The rows are grouped in 4 ways, from coarse to fine. Each group lies inside one group of the grouping before and may be the whole of it. The rows also spread widely along 16 directions, which tell nothing about the answers.
(in the rows, 128 means zero)
Known rows, each followed by its group in each grouping:
[ 95 138  88  86 162  87 134 109 158 181 124  89 103 133 126 108 153 172
  92 125 138 126 130 121 103 128 127 123 155 134]  Tib tav q_504 Domi
[141 150 125 140 108 116 126 102 103 148 126 103 115  62  90  72 205 124
 123 176  64 110 128 168 135 130 152 138 119  76]  Dagim Zinu q_220 sur
[101 148 106 148 125  57 122  70 116 145 116 132 130 131 132  91 102  89
 102 142  85 113 142 165 100 157 125 131  96  75]  Tib tav q_504 Kun
[146 144 106 141 131 100 153 107 141 153 128  62 138 118  87 111 138 177
 131 101 119 125 141 125  95 115 164 111 103 177]  Tib mig q_143 Terek
[115 184  76 148 107  84 149  82 184 175  82 141 112 121 109 124 140 180
  45 150 124 119 131 127 159 156 152 180 150 141]  Tib mig q_132 Ruko
[114 148 140 113 134  99 142  72  96  88 168 145  77  86 131 136 155  93
 168 118 142 116 120 149 129 109 125 168 136 103]  Tib tav q_540 voti
[192 110 117 183  88 137 159  97 138 148  86 109 124  95 106  90 143 192
 128  88 130 137 119 115 157 102 177  69 149 118]  Tib keluv q_689 zak
[111 138 112  71 155  43 167  75 115 130 162 110  42  81 141  89 141 131
  71 136 158 120 145 141  84 113  84 146 157 116]  Tib dati q_948 sidi
[112 164  95 132 123 122 127 115 159 151 123 110 163 132 109 140 152 163
 113 132 125 107 132 119 144 145 167 153 113 133]  Tib keluv q_689 tevuf
[144 105 112 131 136 130 136 154 142 138 139 105 113 101  99 104 162 121
  85 111 151 131 162 131  99 112 167  84 146 167]  Dagim Zinu q_142 Foze
[135 152 146 103 128 103 110 131 127 142 123  82 123 113 130 101 185 160
  94 158  80 108 131 121 120 121 143 110 109 123]  Dagim Zinu q_220 Vunas
[ 83 118 109 124 115 112 133 128 119 196 170 112 187  99 108 116 179 151
 147 119 125 104 121 136  87 142 196 113 123 117]  Tib mig q_143 Zokag
[188 126 156 171 101 104 144 102 121 103 114 133  94 120 117 114 132 160
 125  85 125 126 129 125 148  98 163  93 121 168]  Tib mig q_505 dani
[140 156  97 142 126  86 143  58 146 147  84  95 109 125 137 105 113 164
 111 113 120 126 129 116 139 135 136 133 135  90]  Tib tav q_621 zuz
[129  96 123 101 140 135 108 127 134 179 166 123 103  38 207  98  83  92
 122 118  96 142 152 135 163 144 138  99 170  60]  Dagim Zinu q_142 Melag
[157 110 141 151  74 124 122 131 170 170  91 174 128 143 151 111 130 212
  72  99  98 148 108  99 175 101 164  46 134 135]  Tib tav q_621 femeg
[113 124 149 112 114 103 135 124 124 134 144 158 134 106 139 103 125 140
 123 123 125 118 122 132 134 149 140 113 124 114]  Tib dati q_948 Lafo
[126 128 132  74 169  64 128 118  97 192 167  84 133  75 144  51 125 152
 152 146 105  86 142 150 123 152 132 133 146 122]  Dagim supe q_139 sef
[ 97 127 125 137 104 131 129 152 162 170 126 187 148  84 131 119 132  95
 134 159 128 134  92 145 122 145 134  96 178 123]  Dagim Zinu q_220 sur
[108 145 153 102 119 138 118 155 173 168  80 116 149 138 141 115 132 190
 117 133  84 154 108 100 128 138 145  71 119 122]  Dagim Zinu q_142 Foze
[130 168 126 139 154  82  97 109 125 116 136 111 136 173 126 156 125 115
 178 127 103 107 115 151 120  96 130 138  91 169]  Tib mig q_143 Zokag
[ 98 117  96  51 183  96 131 108 103 137 160 100 137 171  82  92 107 214
 180  91 136 152 174 127 146 101 135 153  68 104]  Dagim Zinu q_142 Foze
[124 142 140 111 118 118 141 121 163 146 139 128 115  87 166 131 107 143
 112 111 131 126 121 104 137 149 138 114 153 142]  Tib tav q_621 zuz
[107 133 189 108 107 130 149 134 103  76 155 157 121  82 121 116 134  87
 180 143 101 142 101 151 100 140 110 107 102  98]  Tib mig q_143 Zokag
[ 64 140 138  68 177 156 109 171 146 116 161 121 111 125 134 146 131  96
 103 109 123 131 179 129 149 191 158 165 120 130]  Tib keluv q_689 zak
[113 107 139  72 131 142 115 173 146 143 159 149 128  85 158 104 147 119
 114 166 135 127 118 122 138 129 112  94 167 106]  Dagim Zinu q_142 Melag
[120 130 132 126 135 109 139  95 111 135 138 128 113 108 112 120 134 152
 181  89 130 140 132 134 136 109 165 131 127 117]  Dagim Zinu q_220 Vunas
[ 74 141 110 166 100  74 143  97 124 183 117 231 141 136  75 101 145 150
 107 116 136 108 127 170 156 176 195 169 142 135]  Tib mig q_143 Terek
[ 83 142 139 111 147 127 107 132 131 150 136 123 140 125 136 133 145 117
 162 123 104 121 119 140 130 163 159 139 128 107]  Tib mig q_505 dani
[ 97 171 101 144 120 127 109  82 158 131  90 179  95 124 140 164 162 108
 133 151 119 143  98 144 167 108 141 166 162  72]  Dagim Zinu q_142 Foze
[141 147 130 142 104 135 162  97 141  94 120 112 100  94 112 131 132 138
 116 107 119 153 139 120 126 115 143 118 106 115]  Tib keluv q_689 zak
[147 125 111 104 118  98 121 113 127 150 124 138 138  96 147  78 138 161
  90 165 134  97 132 115 180 145 131 135 159  80]  Dagim Zinu q_220 Vunas
[145 146 124 129  85 164 152 111 163  89 115 153  68 117  70 140 214 193
  79 127 109 171 125 118 166  70 149 125 103 127]  Tib tav q_621 zuz
[112 119 138  80 152 110 114 134 125 154 155 116 140 119 156 116 128 158
 146 114 119 124 136 115 133 120 152 107 127 122]  Dagim supe q_139 sef
[ 90 123 159  83 137 120 155 123 134 110 134 114 138 114 155 128  83 130
 185 101 148 155 108 100  88 151 111  96 126  99]  Tib mig q_505 dani
[ 77 174 158  98  96  87 132  95 143 147 135 172 141 128 159 150 134 187
 138 131 102 126  85 111 137 132 136 141 101 110]  Tib dati q_948 Lafo
[164 120 145 144 147 145  94 121 120 117 114  29 134 128 161 137 156 119
 161  87  94 119 132 107 111 112 176  72 113 108]  Tib mig q_505 dani
[121 161 167 139 130 132 149 107 134 101  77 106  99 124 103 141 173 159
 156  85 142 137 120 106 123 137 186 127 143 145]  Dagim Zinu q_220 Vunas

New rows. What belongs after each?
[ 99 123 130 142  96 111 137 135 129 154 177 177 149 106  98 138 161 125
 152 123 119 131 104 155  96  98 161 101 112 163]  Tib mig q_143 Terek
[120 140  96 156 133  99 127  98 147 155 117 129 132 120 134 151 173 107
 152 131 165 112  91 133  89  83 158 107 184 144]  Dagim supe q_139 sef
[123 168 154  80 146 156 116 135 144 129 137  80 125  75 146 116 153 134
 174 160  81 112 106 125 164 169 121 153 135  95]  Tib tav q_621 zuz
[ 76 130 118 133 133  78  81 102  77 160 176 190 170 164 121 128 177 122
 169 122 116  71 125 171 156 128 187 164 103  91]  Tib keluv q_689 tevuf
[140 130 128 141 132  83 127 122 127 122 119 152 120 149 111 102 118 122
 127 130 135 114 123 150 131 126 122 115 131 157]  Tib mig q_505 dani
[125 172 116 161 113 142 155  82 146 119  91  83 134 112  83 138 154 166
 141  93 115 134 142 116 142 163 200 168 103 116]  Tib mig q_505 dani
[118 109  94 122 131  73 150  41  89 134 176 173  98 109 129 119  87 150
 204  80 149 151 125 152 153  73 127 151 123  75]  Tib mig q_143 Terek
[113 146 114 137 138 107 114 115 155 156  95 122 100 131 143 133 158 122
  88 127 122 121 120 130 126 137 152 119 167 132]  Tib mig q_143 Terek
[118 137 105 124 131 104 101 127 133 160 144 156 161 152 102 113 161 160
 147 146 114  95 111 151 164 123 149 141 118 138]  Tib tav q_504 Domi
[160 129 142 122 114 117 148 141 124 157 157 122 102  61  95  86 184 168
 116 130 125 110 134 141 138 110 165 114 151 177]  Dagim Zinu q_142 Foze
[178 144  79 184 142  94  92  58 144 175  87  62 100 115 184 134 164 107
 140 125 116  92  91 131 132  80 146  98 196  96]  Tib tav q_621 zuz
[117 159 132 101 162 157 101 152 177 144  52  86 117 135 136 108 149 139
 100 159  75 146 129 121 157 167 138 115 147 100]  Dagim supe q_139 sef
[118 123 122 102 159 126 111 111 128 158 161 110  91  85 173 138 163 125
 126  90 154 100 137 117 160 138 175 146 192 124]  Tib tav q_540 voti
[102 127 155  82 151 147  93 146 150 156 167 141  80 103 196 176 160 146
 119  85 125 129 127 103 179 123 178 129 176 146]  Tib mig q_143 Terek
[119 148 127 166  89 145 149  94 149 112  72 163 103 139  68 129 197 178
  93 100 122 147 125 126 160 134 198 135 120 114]  Tib tav q_504 Domi
[121 107 121  89 123  48 142 110  97 169 169 137 139  87 146  58 155 148
  89 158 162  68 120 135 107 146 123 117 164 102]  Tib dati q_948 sidi
[115 115  84 105 131  93 122 135 146 165 159 129 154 149 104 121 164 177
  69 124 145 119 161 117 113  89 172 110 108 166]  Dagim supe q_139 sef
[112 112 135 113  88 115 139 134 153 140 131 252 106 122 128 121 138 168
 121 144 154 157  86 131 168  80 116  98 166 124]  Dagim Zinu q_142 Melag
[148 119 129 127 137 112 115 112 129 144 145 128  76  74 171 108 124  99
 105 118 103 125 136 150 154 122 134 111 158 104]  Tib dati q_948 sidi
[119 144 145 152 129 149 130 112 132 104  88 132 114 153  99 147 166 157
 159  77 131 138 125 123 154 130 189 126 122 123]  Tib keluv q_689 tevuf
[116 131  89  87 153 199 112 190 179 153 123  59 155 106  86 113 212 159
  83 162 119 121 150 115 157 170 172 140 145 123]  Tib mig q_132 Ruko
[ 98 134 103 114 131  86 107 139 141 184 169 139 149 100 162 115 138  87
 102 174 116  91 112 152 104 134 114 111 153 124]  Tib keluv q_689 zak
[133 132 144 164 132 150 125 124 146 110  62 120 109 152 102 126 149 140
 123  77 119 147 136 129 146 147 190 101 128 126]  Tib dati q_948 sidi
[ 92 129 148 116 112 168 111 156 160 151  98 177 146 119 136 134 157 155
 129 123 124 139 110 107 184 167 183 118 165  97]  Dagim Zinu q_220 sur
[ 93 156 115 160 157 112 121 101 127 141  76  95 107 136 112 126 196  89
 113 112 143  95 132 145 100 174 188 144 173 108]  Tib keluv q_689 tevuf
[178 106 141 146  84 141 104 166 143 115 127 167 139 110 129  94 168 126
  63 166 104 107 120 136 171 116 136  72 127 128]  Tib dati q_948 Lafo
[102 173 130 109 120 139 164 112 171 144 115 146 118 103  93 146 125 209
 164 102 133 161 119 108 172 138 165 169 132 154]  Dagim Zinu q_220 Vunas
[137 144 159 145  98 173 107 176 178 123 117 160 130 112 130 161 204 133
  90 133 127 103 101 110 167 146 188 107 164 185]  Tib tav q_504 Domi
[172 123 150 178 101 134 147 113 123 109  93 123 128  83 122  79  90  97
 146 117  94 135 128 149 143 157 139  83 123  97]  Tib keluv q_689 zak
[ 93 139  65 119 148 131 117 107 182 165 118 165 131 153 129 156 103 147
 143 114 153 148 114 127 175 118 134 152 161 121]  Tib tav q_540 voti
[123 136 131 175  88 118 139 108 152  96  87 168 145 150 120 146 143 108
  92 112 161 122 113 111 108 135 163  95 134 137]  Tib tav q_540 voti
[163  89 115 162 128 125 134 154 129 142 127  89 105 100  89  81 176  98
  85 122 116 132 145 161  75  99 152  46 140 159]  Tib mig q_132 Ruko
[157 112 160 121 135 119 132 142 111 111 164 113  89  83 131 103 144 108
 134 110 123 117 139 142 127 121 140 101 140 158]  Tib mig q_505 dani
[132 161 146 139 153 104 137  89 116 131 126  97 118 104 130 134 135 139
 218  88 144  98 104 137 138 140 166 155 153 149]  Tib dati q_948 Lafo
[106 119 128 123 101 118 140 120 143 140 155 188  78  99 121 132 165 152
  47  98 125 146 154 135 150 116 177 126 127 133]  Tib dati q_948 sidi
[104 135 132 113 146 130 134 153 149 153 101 102 129 156  69 113 193 187
 105 106 120 142 147 123 104 122 192 102 114 177]  Dagim supe q_139 sef
[141 129 115 147 102  82 122  89 129 143 128 170 102 108 157 113 150 134
  58 127 140  97 132 131 162 126 156 131 158 110]  Tib dati q_948 Lafo
[ 53 150 107  58 179  77 114 100 128 131 179  96 117 179 135 174 162 155
 138  97 150 123 139 112  74  94 138 151  93 144]  Tib tav q_504 Domi
[164 122 123 139 108 101  98 110 141 141 148 139 122  92 206 133 120 112
  75 129 124  94 125 114 164 117 143 102 154 112]  Tib dati q_948 Lafo
[114 145  71 174  97  66 106  95 143 159 123 182 186 152 128 134 141  95
 113 180 139  83  89 153 118 116 130 130 138 116]  Tib mig q_143 Terek
[164 123  99 117 127  88 121 132 119 177 175 142 106  53 116  62 163 121
 109 190 115  88 125 172 160 106 109 133 175 139]  Dagim Zinu q_220 sur
[123 153 125 110 139  94 104 145 148 159 138 148 147 110 152 114 121 111
 122 170 131  86 116 135 153 155 122 141 166 154]  Dagim Zinu q_220 sur
[101 109 125 107 156 118 130 136 127 153 140 118 102 118 115 106 160 134
 121  97 138 131 141 144 111 131 161 106 148 130]  Tib dati q_948 sidi
[152 116 104 123 131 107 100 123 137 160 142 105 147 138 147 122 139 166
 137 129 110 118 115 125 142  80 137  90 122 127]  Tib mig q_132 Ruko
[107 140  57 142 107 127 113 113 160 134 140 166 162 151  84 145 172 123
  93 163 134 121 126 146 143  99 143 150 107 117]  Tib tav q_540 voti
[108  95  82 127 132 134 105 171 163 172 133 208 176 179  90 111 117 173
 105 116 163 122 144 135 206 152 174 133 144 156]  Tib mig q_505 dani
[115 133 146 118 157 197  85 131 144 112 148 118  97 120 166 204 149 129
 184  51 111 151 141 108 206 122 212 149 136 119]  Tib mig q_143 Terek
[132  88 118  88 159 182 106 189 160 181 123  80 132  94 133  86 167 153
 121 130 111 138 124 126 150 143 151  67 174 105]  Tib dati q_948 sidi
[130 144 117 135 123  78 122  94 101 144 146 146 140 140  83  88 161 160
 153 137 105  92 126 163 151 121 150 152  98 128]  Tib tav q_621 zuz
[158  85 151 144  96 139 123 112 109 110 160 154 140 109 148 117  97 137
 180  75 107 150 125 124 154  91 155  62  94  90]  Tib tav q_621 zuz
[ 93 162 109 125 149 149 102 150 174 114  92 111 123 142 116 146 159  79
  78 155 111 136 152 134 119 158 149 139 127 122]  Dagim Zinu q_142 Melag
[158 130 125 191  91  49 143  72 119 129 109 201 121 133 132 103  72 120
 130 114 131 119 111 159 141 109 126 106 128 140]  Tib mig q_132 Ruko
[140 134 133 122 110 167 121 166 156 130 140 125 138  82 120 109 143 117
 113 160  78 134 127 142 155 141 128 102 114 116]  Tib keluv q_689 tevuf
[108 143 109  99 137 113 133 135 124 137 142 137 138  97  95  68 138 113
 105 181 110 102 147 164 157 185 115 168 125  90]  Tib keluv q_689 zak
[118 112 110 128 152  73 118  97 108 151 123  98 121 157 128 104 174 136
 131 109 152 100 117 132  77 101 147  86 148 120]  Tib tav q_504 Kun
[121  95  84 133 116  86 145 113 128 167 176 168 153 112 106  95 110 126
 162 128 152 128 109 157 101  87 113  87 136 129]  Tib tav q_621 zuz
[ 93 130  95  68 119 128 117 147 190 162 120 146 170 158 152 139 123 201
  98 161 136 148  96  83 147 118 105 101 133 105]  Tib mig q_143 Terek
[180 122  67 118 161 150 110 124 165 112 113  95  57 100 120 111 142 103
  91 159 119 160 149 144 173  68  88 118 166 107]  Dagim Zinu q_220 sur
[116 145 132 153 126 129 118 125 143 163  98 151 142 113 120 121 135 137
 156 114 119 118 119 136 170 161 187 137 159 128]  Dagim Zinu q_220 Vunas
[109 105 143 139  94 117 190  96 107  94  98 190 102 122  59  94 182 182
 116  78 208 144 140 114 124 131 195 122 153 112]  Dagim Zinu q_142 Melag
[126 137 134 116 122 109 110 130 155 106 137 162 106 135 172 158 132 111
  84 133 148 117 120 109 146 120 125 122 150 143]  Tib mig q_505 dani
[ 93 134 128 143 126  88 145  83  79 133 128 134 184 120  98  99 154 120
 221 126 159  85  96 149 102 167 167 150 137  75]  Tib mig q_143 Zokag
[124 114 116 147 122 128 103  92 126 135  98 156 112 120 156 123 151 110
 114 119 109 140 131 134 160 113 171 109 150  50]  Dagim supe q_139 sef
[137 109 120  58 183 135  93 157 122 135 166  95 117 116 149  97 126 151
 113 116 133 109 185 116 192 146 151 147 135 117]  Dagim Zinu q_142 Foze
[136 131 102 108 132 163 130 141 170 103  93  86 136 159  83 119 166 163
 134 148 117 162 111 114 118  94 108  84 104 111]  Tib tav q_621 zuz
[118 140 125  87 130 139 152 145 141 173 163 127 141  79  93 102 173 208
 172 132 143 109 106 126 169 141 152 151 157 147]  Tib keluv q_689 tevuf
[108 119 148 125  95 123 100 144 124 149 186 209 173 131 141 155 144 163
 141 102 125 101 121 123 188 129 199 135 110 154]  Tib mig q_143 Terek
[131 136  98 169 122 124 116  76 148 112  88 142 123 157 140 161 103 126
 128  85 130 149 135 118 162 117 168 129 122  95]  Tib mig q_143 Terek
[135 128 121 115 129  93 140 125 137 114 160 138 103 111 120 127 123 125
  95 118 147 134 153 126 113  94 131 114 121 169]  Dagim Zinu q_220 Vunas
[130 126  77 133 116 117 122 130 202 150 102 147 155 168 139 138  78 144
 120 144 126 167  93 117 118  79  81  61 126 134]  Tib tav q_621 femeg
[123  75 126  71 183 135  92 171 125 160 170  98 142 109 179  81  87 102
 134 106 131 110 162 124 153 174 133  88 159 100]  Tib tav q_621 zuz
[126 129  98 156 114 109 110 109 146 186 126 157 102 107 119 100 133 131
  83 129  53 147 141 179 159 114 155 112 111 103]  Tib dati q_948 sidi
[117 138  86 159 108  97 150  90 147 125  95 111 123 117 109 118 162 104
  60 142 146 126 134 131  76 133 144 115 138 100]  Tib mig q_132 Ruko
[111 109 110  86 124 106 145 158 127 150 166 116 179 114  80  66 132 156
 104 158 119 119 149 138 101 153 124 106  88 130]  Tib mig q_143 Terek
[148 131 140 132 119 149 148 137 150 133 112 102  90  92 106 107 156 157
 118 113  98 156 127 132 130 112 141  83 131 137]  Tib keluv q_689 tevuf
[109 123  75 136 116 143 104 137 190 149 101 157 158 159 141 149 117 126
  85 144 131 150 118 114 152 126 134 105 140 101]  Tib mig q_505 dani
[ 66 122 125 158 127 119  95 140 141 151  91 150 193 185 130 154 180  88
 160 123 146 110  76 135  64 136 176  69 146 106]  Tib dati q_948 sidi
[ 66 119 108  93 153 171 119 165 177 181 146 139 117  81 141 135 131  93
 157 136 107 171 103 154 122 141 121 104 171  98]  Tib dati q_948 Lafo
[103 130 108 163 134 118 112 105 131 145 107 130 149 144 113 128 145  97
 156 110 117 120 117 152 111 141 169 112 128 104]  Tib tav q_504 Domi
[132 126 119 114 159 131 117 139 150 155 119 102  78 118 120 114 172 147
 110 113 115 137 130 143 139 108 148 105 158 146]  Tib dati q_948 sidi
[102 123 116 126 136 119  82 150 127 196 146 140 197 143 122 104 146 143
 173 142  82  98 107 162 152 142 164 112 110 114]  Tib dati q_948 Lafo
